There are 11 hidden switches. A switch that is on adds its own fixed numbers to the row, and there is some noise. The rows also spread widely along 13 directions, which tell nothing about the answers.
(in the rows, 128 means zero)
Known rows, each followed by its switches (1 for on, 0 for off):
[163 153 152 109 210  84 180 193 122 148 148 106  74 129 120  98 149 118
 117  91  65  97 151  86 160 125 123  99  70 111 142  75 172 118] -> 0 1 0 1 1 0 0 0 1 0 0
[131 135 111 101  83 142 168 109 183 139  96  98 136  99 143 112 128 111
 156 116 127 124 146 134 120 171 164 147 127  75 153 126 144 106] -> 0 1 0 0 1 0 0 0 1 0 1
[162 126 115  77  87  62 143 113  91 156 170  60 183 116  82 119 114 102
  90 143 141 165 153  56 146 127 138 137 137 172 117 134 108 138] -> 0 1 0 0 0 0 1 0 0 0 1
[117  97 103  76 147 116 167 123 113 136 144 127 121  82 155 114 135  66
 144 102  76 142 144 118 122 114  88 143  94 154 141  90 124 133] -> 0 0 0 1 0 0 0 0 0 0 0
[147 118 117  93 162  82 170 122 102 129 132 118 118 138 130 101 151  95
 114 103  92 143 122  72 150 161 130 161 142 132 127  85 114 148] -> 0 0 0 0 0 0 0 0 1 0 1
[121 104 131  60 140  85 198 142 128 148 166 123 119 127 143 122  98  92
 155  98 123 169 122 152 106  90  78 142  92 109 145  76 117 120] -> 0 0 1 1 1 1 1 0 1 0 0
[112 129 126 120 106 100 166 123 120 116 134 142 131 140 129 117  95 126
 145 123 115 157 117 154 130 143 116 139 127 111 119 117 112 124] -> 1 0 0 0 0 0 0 1 1 0 0
[172 148 165 150 133  93 118 180  74 141 162  81 137 154  87 136 122 154
 113 191  92  99 103  72 145 168 198 169 184 144  86 224 126 131] -> 0 1 1 0 0 0 0 0 0 1 1
[140 131 142  63 176 148 168 136 124 129 108 110  92 114 177  87 164 104
 151 174  31 108 127 103 133 184 103 180 126 111 132 139 132 151] -> 0 0 1 0 1 1 1 1 1 0 1
[205 151 114 122  89 120 153 134 107 176 126  94  92 136 122  79 150 122
 118 132  59 147 117 117 130 166 121 161  90 115 126 166 126 161] -> 0 1 0 0 1 0 0 0 1 0 1
[ 76 141 136 137 141  44 133 149  89 124 146 116 155 130 115 136 114 133
 151 140 123 127 135  96 165 156 158 148 170 162 105 144 138 133] -> 1 1 0 1 1 0 1 1 1 0 1
[227 164 130  66  97 142 169 154 188 180 121  67  97 123 114  94 133 117
 102 140  95 119 170 116 112 136 135 122  85  52 170 152 154 108] -> 1 0 0 1 1 0 1 0 0 1 0
[102 106 153  67 100  95 195  91 132 135 115  80 182  95  88 134  34 115
 151 146 205 160 128 129 150 101 112  72  67 131 111 100 106  90] -> 1 1 0 0 1 0 0 1 1 0 0
[148 154 136 117  98 137 155 159 153 133 124  43 156  69  90 138  90 119
 119 144 151 100 167 117 140  97 157  68  99 130 131 146 166  53] -> 0 0 0 0 1 1 0 0 0 0 0
[132 124  88 162  61 107 135 120 121 155 142 109 139  97 130 126 136 107
 136  82 117 141 149 128 126 139 148 148 134 152 130 136 147 116] -> 0 0 1 0 0 0 0 0 1 0 0
[160 111 157 140 113 116 178  89 116 172 103  69 154  88  72 127  66 124
 150 113 185  97 135  90 168 134 173  58  64 130 101 131 152  72] -> 1 0 1 0 0 0 0 0 0 1 0
[108  99 136  68 147 113 157 115 118 139 126  84 152  89 137 119 107 107
 141 147 117 106 153  85 149 149 140 139 129 148 131 127 123 117] -> 1 0 1 1 1 1 0 0 0 0 0
[150 190 144 145 111 114 161 170 120 126 116 102  94 130 111 102 139 143
 163 140  99 158 116 130 152 133  98 100  45 145 106 158 159 110] -> 0 1 1 1 1 0 0 1 1 0 0
[160 109 143 108 148 121 177 157 148 165 143 128  90 122 140 137 128  95
 155 109  91 120 106 139  94 132 147 166 128  72 150 134 146 120] -> 0 1 0 1 0 0 1 0 1 1 0
[ 90 143 124 148 135  57 133 133 101 105  99 170 137 142 126 134 141 109
 160 116 143 146 125 132 160 155 123 132 126 157 105 123 130 145] -> 1 0 0 0 0 0 0 1 0 1 1
[ 83 153 137 127  76  82 128 113 115 130 155 126 193 141 118 115 105 153
 197 118 140 139 156 134 132 180 166 152 151 131 116 167 143 121] -> 0 1 0 1 0 0 1 0 0 0 1
[142 146  84 115  61 131 166 136 123 174 208  62 129  77 126  98  81 124
 115 149  32 118 170 150 123 123 125 129 111 117 134 137 154 112] -> 1 1 0 1 0 0 1 1 1 0 1
[158 167 122 101 166 117 199 159  95 117 172 107 103 126 119  95 121 113
 163 112  68 162 108 112 137 105  87 115  84 125 118  92 137  81] -> 1 0 0 1 0 1 0 0 0 0 0
[109 121 124 151 110 129 157 113 136 122  83 130 115  86 148 137 140  95
 195 108 130 133 109 138 128 151 139 135 101 137 125 143 157 103] -> 0 0 1 1 0 1 1 1 0 0 0
[147 128 116  95 126  87 165 179 104 140 205  74 136 109 102 142  94 102
 101 148 101 136 132 106 123  77 131 133 139 143 115 128 125  99] -> 0 0 1 1 0 0 0 0 0 1 1
[ 88 109 112 102 115 107 150 126 144 111 132  99 148  96 129 131 111 105
 110 126 115 120 157 105 138 148 153 140 155 138 139 106 127 125] -> 0 0 0 1 0 0 0 0 1 0 0
[157 145 120 117 124 129 175 147 105 184 174  58 124  74 113 102  95 116
 146 118  69 105 160 115 139 105 119 101  89 133 131 129 171  81] -> 1 0 0 1 1 1 1 0 1 0 0
[177 133 109 119 178 122 206 144 150 118 108  88  67 116 133 114 156  97
 102 127  84 116  95  65 152 166 166 148 155  74 133  71 141 100] -> 1 0 1 0 0 1 0 1 1 1 1
[134  66  77 153 110 131 162 125  97 170 144 101  96  48 149 145 115  58
 123 109  60 113 105 132 114 118 133 168 136 148 132 124 138 138] -> 0 0 0 1 0 1 0 1 1 1 0

New rows, each followed by its switches (1 for on, 0 for off):
[137 145 109  92 108  39 109 134 115 114 124 131 149 173 134  96 191 120
  71 119 114 160 178  67 158 199 127 178 161 163 142 111 112 199] -> 0 0 1 0 0 1 0 1 0 0 0
[126 118  95 127 102 111 187  99  93 155 133 108 113  98 136  99 121  94
 183  86 101 172 104 124 141 127  94 141  72 153 113 102 128 119] -> 0 0 1 1 1 0 0 0 1 0 1
[ 80 121 110 150 113 132 162 139 171  81  82 124 100  88 144 142 116 104
 125 126 109 115 123 149 136 151 151 120 126 112 136 107 142 112] -> 0 0 0 1 0 0 0 1 1 0 0
[121 120 149 135 121  91 165 132 130 142  99 109 133 102 103 140  94 108
 162 106 170 118 129 123 146 123 145  93  89 119 123 122 156  99] -> 0 0 0 1 1 0 1 1 0 1 0
[123 106 125 122  55  60 137 134 146 160 138 136 154 140 121 139  90 121
 118 104 166 139 156 168 111 143 150 146 136  90 148 128 129 151] -> 0 1 0 0 1 0 1 1 0 1 0
[181 110 129 130  99 107 173 135 111 155 101  98  96 126 109 132 101 100
 114 138 129 154  67 142 122 120 130 143 101 115 117 158 101 138] -> 0 0 0 0 1 1 0 0 1 0 1
[177 121 121 139 137  81 181 134 140 151  93 144  83 137 133 140 149  88
 148  90 140 154  73 135 122 142 154 154 118  87 137 118 130 125] -> 1 1 0 0 0 1 0 1 1 0 1
[ 83 160 121 140 104 124 136 137 142 139 126  93 177  71 113 139 104 122
 166 140 138  89 190 151 147 125 144  83 110 154 119 152 181  83] -> 1 0 0 0 0 1 0 0 1 1 1
[175 121  81 130 132  84 179 154 108 155 148 130  53 110 148 110 166  63
 100  74  51 168 109 130 120 107  76 151  83 134 151  72 139 157] -> 0 0 0 1 0 1 1 1 1 0 0
[160  76 117  88 106  86 195  91 137 180 123  95 137  96 104 150  78  69
 140  91 183 157  97 117 119  92 153 125 105 112 134 110 107 101] -> 1 0 0 1 0 0 0 0 1 0 1
[159 104 122 107 150 151 161 155 168 181 135 116  96  65 159 140 131  77
 134  99  72  68 169 153 101 104 149 124 110  92 165 130 172  87] -> 1 0 0 0 0 0 0 0 1 0 0
[ 93 111 161 134 150  83 170 123  73 128 166 133 147 144 128  96  67 153
 171 100  95  99 129 122 156 174 150 132 148  99 106  92 135 114] -> 0 0 0 0 1 0 1 1 0 0 0
[121 114 161  98 166 124 151 155 109 167 136 164 122 110 166 134 117  99
 213 117  93 106 132 186  98 110 100 148 104 115 136 165 148 107] -> 1 0 0 0 1 1 1 0 0 0 0
[ 69 159 167  95 176 112 128 132 108 113 117 119 184 105 127 131 135 124
 202 167 120  99 166  94 158 155 140 126 151 175 102 178 157  96] -> 1 0 0 0 0 0 1 0 1 0 1
[103 140 106 140  87  97 140 166 115 138 151 130 122 113 136 136 111 108
 153 121  97 151 126 183 112 101 107 146 114 146 125 158 133 126] -> 0 0 0 1 1 0 0 0 1 0 1
[ 76 118 132  92 150  97 146 128 117 123 142 110 150 100 148 122 129 115
 165 134 101 117 158  89 148 164 142 159 151 151 129 120 137 118] -> 1 1 1 1 1 0 1 0 0 0 0
[102 118 139 138 183  68 163 193 101  97 150 113  87 124 128 137 103 115
  75 140  79  93 121 124 161 122 132 118 135 133 119  80 132 131] -> 0 0 1 0 1 1 1 0 0 0 1
[121  66  83 152 104 133 151 108 116 157 120  89 124  35 144 151 106  68
 129  99 105  96 127 110 129 127 177 151 164 142 135 123 135  92] -> 1 0 0 0 1 0 0 0 0 0 0
[124 139 122  99 146 100 161 143  95 136 161  85 153  81 119 124 118  97
 160 127 102 119 149  94 146 108 130 113 113 166 115 124 155  92] -> 0 0 0 1 0 1 0 1 0 0 1
[111 207 142 198 132  70 107 223 176 100  74 129  97 121 119 168 173 135
 141 135 143  91 152 150 153 144 189  97 130 126 137 182 203  93] -> 1 1 0 1 1 1 1 1 0 0 1
[141  96 113 101 121  65 164 149 113 166 181 116 120 120 119 122  94  92
  83  96  98 126 156 141 122 106 108 126 102 121 149  77 130 155] -> 0 0 0 1 0 1 1 0 0 1 0
[ 75 173 142 173 135  86 151 155  80  99 174 123 135 150 104  98  87 174
 152 128  69 119 138 127 171 166 132 109 135 144  94 122 148 110] -> 1 0 0 1 0 0 1 0 1 0 0
[179 136 113 111  52 118 176 123 144 178 147  88 112 115  99 111  79 113
 113 120 115 164 134 172 110  98 101 102  55 106 139 144 126 116] -> 1 0 0 1 0 0 1 0 1 0 0
[189 137 109 172 160 129 172 176 130 157  87  71  41  77 116 139 157  85
 107 141  70  98  84  94 150 135 164 130 104 122 126 148 162 115] -> 1 1 0 1 1 1 0 0 1 1 1
[ 78 117 128  63 147  86 179 100 124 115 130 134 156 101 140 125 107  88
 191 128 136 159 132 123 138 129 103 128 101 140 125  94 124 115] -> 1 1 0 1 0 0 1 1 0 0 1
[ 83 166 107 112  96 123 147 144 117 107 186 131 169 115 144 106 120 129
 204 103  87 153 163 151 113 130 112 146 137 135 128 130 150  83] -> 0 0 0 1 0 0 0 0 0 0 0
[183 119 135 133  31 148 131 100 134 218 121  94 140  95 111 109  91 123
 156 124 111  99 165 167 104 151 147 122  63 108 137 216 158 137] -> 0 0 0 1 0 0 1 0 0 1 0
[136 120 113 138  88 125 132 133 131 126  91  81 135  77 112 162 136  81
 111 156 140 144 114 109 124 123 144 141 144 172 125 178 128 119] -> 0 0 0 0 0 1 1 0 1 0 0
[134 129 133 111 122  87 145 135 155 139  66 122 113 124 128 134 157  97
 138 121 151 140 122 115 137 157 150 144 102 127 141 148 131 152] -> 0 1 0 1 1 0 0 0 1 0 1
[117 101 103 119 109 139 205 132 161 115 104  67  92  62 117 141  92  83
 112 136 130 147  96 118 136 109 123 108  82 120 130  77 125  95] -> 0 1 1 1 1 0 0 0 1 1 0
[183 143 141  73 153 104 178 124 124 147 115  91  93 155 124  65 158 126
 115 125  71 142 128  53 151 199 128 161 108  94 141 107 124 162] -> 0 1 0 1 1 0 1 0 1 0 0
[ 92 139 130 132 134  85 152 120  52 109 159 100 182 104  93 133  85 118
 175 143 135 152 112  93 166 113 126 111 134 200  73 142 117  85] -> 1 0 0 0 0 0 0 0 0 0 1
[156 144  98 107  67  60 127 157 128 185 164 128 122 134 116 114 131 108
  84 120  97 159 183 165 121 113  82 130  69 148 148 142 136 185] -> 1 1 0 1 0 0 0 1 1 1 0
[155 130 147  89 121  85 200 153 121 137 167  73 113 140  91 113  50 141
  98 147 123 149 110 121 146 101 119  99  93  98 115 101 107  99] -> 1 0 1 1 1 0 0 1 1 0 0
[180  94 159 124 132 118 173 163 125 177 117 121  93 113 128 162 104  91
 163 121 137 134  65 167  88  91 140 149 100  97 132 177 124 108] -> 0 1 0 0 1 1 0 0 1 0 0
[174  99 149  70  93 109 170 120 142 149 117 100 137 128 113 137  86 101
 130 145 156 154 100 138  99 120 141 141 108  97 136 164  99 125] -> 0 0 0 1 0 1 0 1 0 0 0
[ 99  95 146  85  76 100 100 117 153 188 143 162 194 108 164 150 104 115
 184 121 142  91 199 193  86 149 164 168 147 111 157 202 144 138] -> 1 1 0 0 0 0 0 1 0 0 0
[197 137 145 109 189 100 199 179 125 159 145 107  75 128 132 128 137 102
 152 105 103 120  93 113 127 109 146 133 102  82 134 109 147  80] -> 1 1 1 0 1 1 0 0 0 0 1
[136 151 141 121 118 131 169 137 141 152 116  79 119 103 112 101 113 132
 148 136 101 107 149 120 144 161 132 108  80 107 135 131 168 119] -> 0 1 0 1 1 1 1 0 1 1 0
[117 133 119 122  52 131 177  76 109 120 135 117 138 140 121  69  56 158
 153 138  86 156 116 160 143 189 115 126  88  97 107 127  99 137] -> 1 0 0 1 0 0 0 1 0 0 0
[145 112 127  77 110 153 155  73 161 162  79  84 143  93 132 104 138 101
 148 147 113 111 157  74 132 201 162 162 139 106 146 158 135 135] -> 1 0 0 1 0 0 1 0 1 1 0
[ 84 146  99 147  93 133 142 139 116 142 170  87 155  57 129 130  98 118
 152 159  68  96 174 148 140 133 136 121 139 148 114 147 173 101] -> 1 1 0 0 0 0 1 1 1 1 1
[184 137 134 159  61  96 177 111 117 137  89 105 103 139  65 117  65 127
  98 120 168 173  89 158 153 114 113  57  22 125 103 130 104 120] -> 1 0 0 0 0 0 0 0 0 0 0
[172 149 121  55 168 114 146 129  94 141 131  80 117 137 135  59 175 120
  83 176  23 120 165  23 170 208 110 182 157 136 128 125 117 179] -> 1 0 0 0 1 0 0 1 1 1 0
